All rows are made from the same 5 directions, up to rounding. Whole rows:
In the rows, zero is written as 128.
[[116 120 187 123 139 134 113 157 127 125 108 143 158 120 102 127 148]
 [108 115 170 178 123 186 149 170 158 133  29 112 107 110 132 111 161]
 [127 104 119 125  94 147 129 159 129 135 142 150  79 114 152 123 114]
 [153 143 107 104 132  90 118  97  93 118 145  97 140 134 129 131 100]
 [147 153  79 152 152 101 145  90 122 124 112  75 154 152 146 127 126]
 [150 141  86 153 144 103 142 115 115 125 109  79 150 149 157 123 125]
 [125 119 162 118 138 116 112 156 120 127 141 149 163 131 117 130 141]
 [130 112 148 110 120 118 112 159 114 128 155 153 137 125 129 129 125]
 [129 129  99  78 103 117 114  94 120 130 211 167  88 120 119 142  92]]

The start of a row, then its end:
[129 128 126 136 136 123 130 133 129 128 125 124 142 135 132] | [127 135]
[144 133 115 125 135 104 125 123 109 124 131 107 146 137 137] | [127 120]
[121  99 122 122  98 143 126 168 135 138 166 172  91 120 151] | [127 122]
[138 138 173 113 173  77 102 139  98 116 135 120 228 148 101] | [133 147]
[139 132 152 113 157  86 108 139 103 120 147 127 197 145 115] | [132 137]
[143 127 147 108 121 114 113 131  97 119 117 109 130 118 123] | [125 110]
[135 114  84 149 143  95 134 162 133 138 186 151 171 164 170] | [130 144]
[137  79 137 197 122 139 145 252 128 140  74 120 150 141 203] | [102 164]
[116 113 157 110 120 134 113 153 131 131 156 170 128 120 116] | [132 133]
[155 124 141  96 129  83 103 142  78 117 149 113 160 131 131] | [128 107]
[139 115 129 107 106 121 116 144 105 126 146 134 107 117 138] | [126 106]
[128 106 119 201 157 123 150 205 148 140  97 121 190 164 180] | [114 181]
[123 121 139 160 143 134 137 159 140 131  98 122 156 138 140] | [121 155]
[124 143 136  95 137 113 113  92 123 123 163 143 140 127  95] | [140 119]
[137 149 140 144 164 107 130 112 118 119  88  85 184 143 116] | [126 144]
[130 144  99 124 136 117 133  92 132 128 148 122 130 137 125] | [134 121]
[137 133 124 117 131 112 122 119 114 124 137 119 137 131 127] | [130 119]
[138 125 111 134 126 118 131 135 119 128 129 116 129 134 146] | [125 123]
[116 126 183 115 149 121 109 146 126 124 129 150 176 128  95] | [132 150]
[129 109 103 163 134 122 140 174 141 139 143 142 150 150 170] | [123 150]
[108 132 105 115 114 150 134  95 158 136 171 167  86 121 115] | [138 121]
[122 122 127 132 117 145 133 134 138 132 125 137 105 121 132] | [126 128]
[127 142 190 130 173 106 112 135 115 116  88 108 213 138  91] | [128 158]
[103 115 123 153 137 147 140 154 169 142 153 175 139 141 135] | [131 162]
[133 136 102 153 147 114 141 123 134 130 123 109 155 149 144] | [127 140]
[117 146 124 137 151 128 135  99 147 128 127 127 151 139 110] | [134 144]
[137 117 115 146 119 129 136 153 123 131 113 115 120 131 157] | [120 127]
[136 131 119  55 113  92  96  93  99 123 229 169 117 122 104] | [146  87]
[114 109 104 122 113 135 129 146 150 141 196 186 107 133 143] | [135 130]
[105 110 183 104 133 131 105 163 138 132 170 194 156 124  98] | [136 149]
[126 136 130 100 123 125 118 100 123 125 152 138 116 120 108] | [135 113]
[126 143 126 156 160 121 139 118 140 127 100 105 171 147 125] | [127 153]
[136 117 129 126 113 130 126 147 116 128 121 123 111 121 143] | [123 118]
[131 141 186 136 155 124 120 132 112 115  56  88 175 124  99] | [122 146]
[122 135 167 104 144 115 109 122 120 122 140 142 163 127  93] | [135 135]
[ 80 122 216 152 176 152 121 171 177 135 112 188 211 139  78] | [133 205]
[136 122 144 141 134 121 126 155 115 125 100 110 150 131 138] | [121 136]
[132 131  67 153 130 122 149 117 144 137 152 124 121 149 162] | [129 129]
[161 126 130 115 132  83 112 146  77 117 126  92 162 135 146] | [123 109]
[148 107 106 132 123  97 123 173 105 131 162 132 147 144 170] | [123 123]
[104 146 138  92 124 148 121  70 151 128 162 164  98 112  77] | [144 119]
[133 104 187 117 116 131 108 185 102 123  99 131 136 110 126] | [119 129]
[ 73 125 192 111 134 176 118 125 183 137 154 214 125 111  64] | [142 164]
[131 132  63 139 127 117 144 108 143 137 174 136 116 148 156] | [133 122]
[143 136  87 124 127 107 132 105 117 127 151 113 124 138 144] | [130 110]
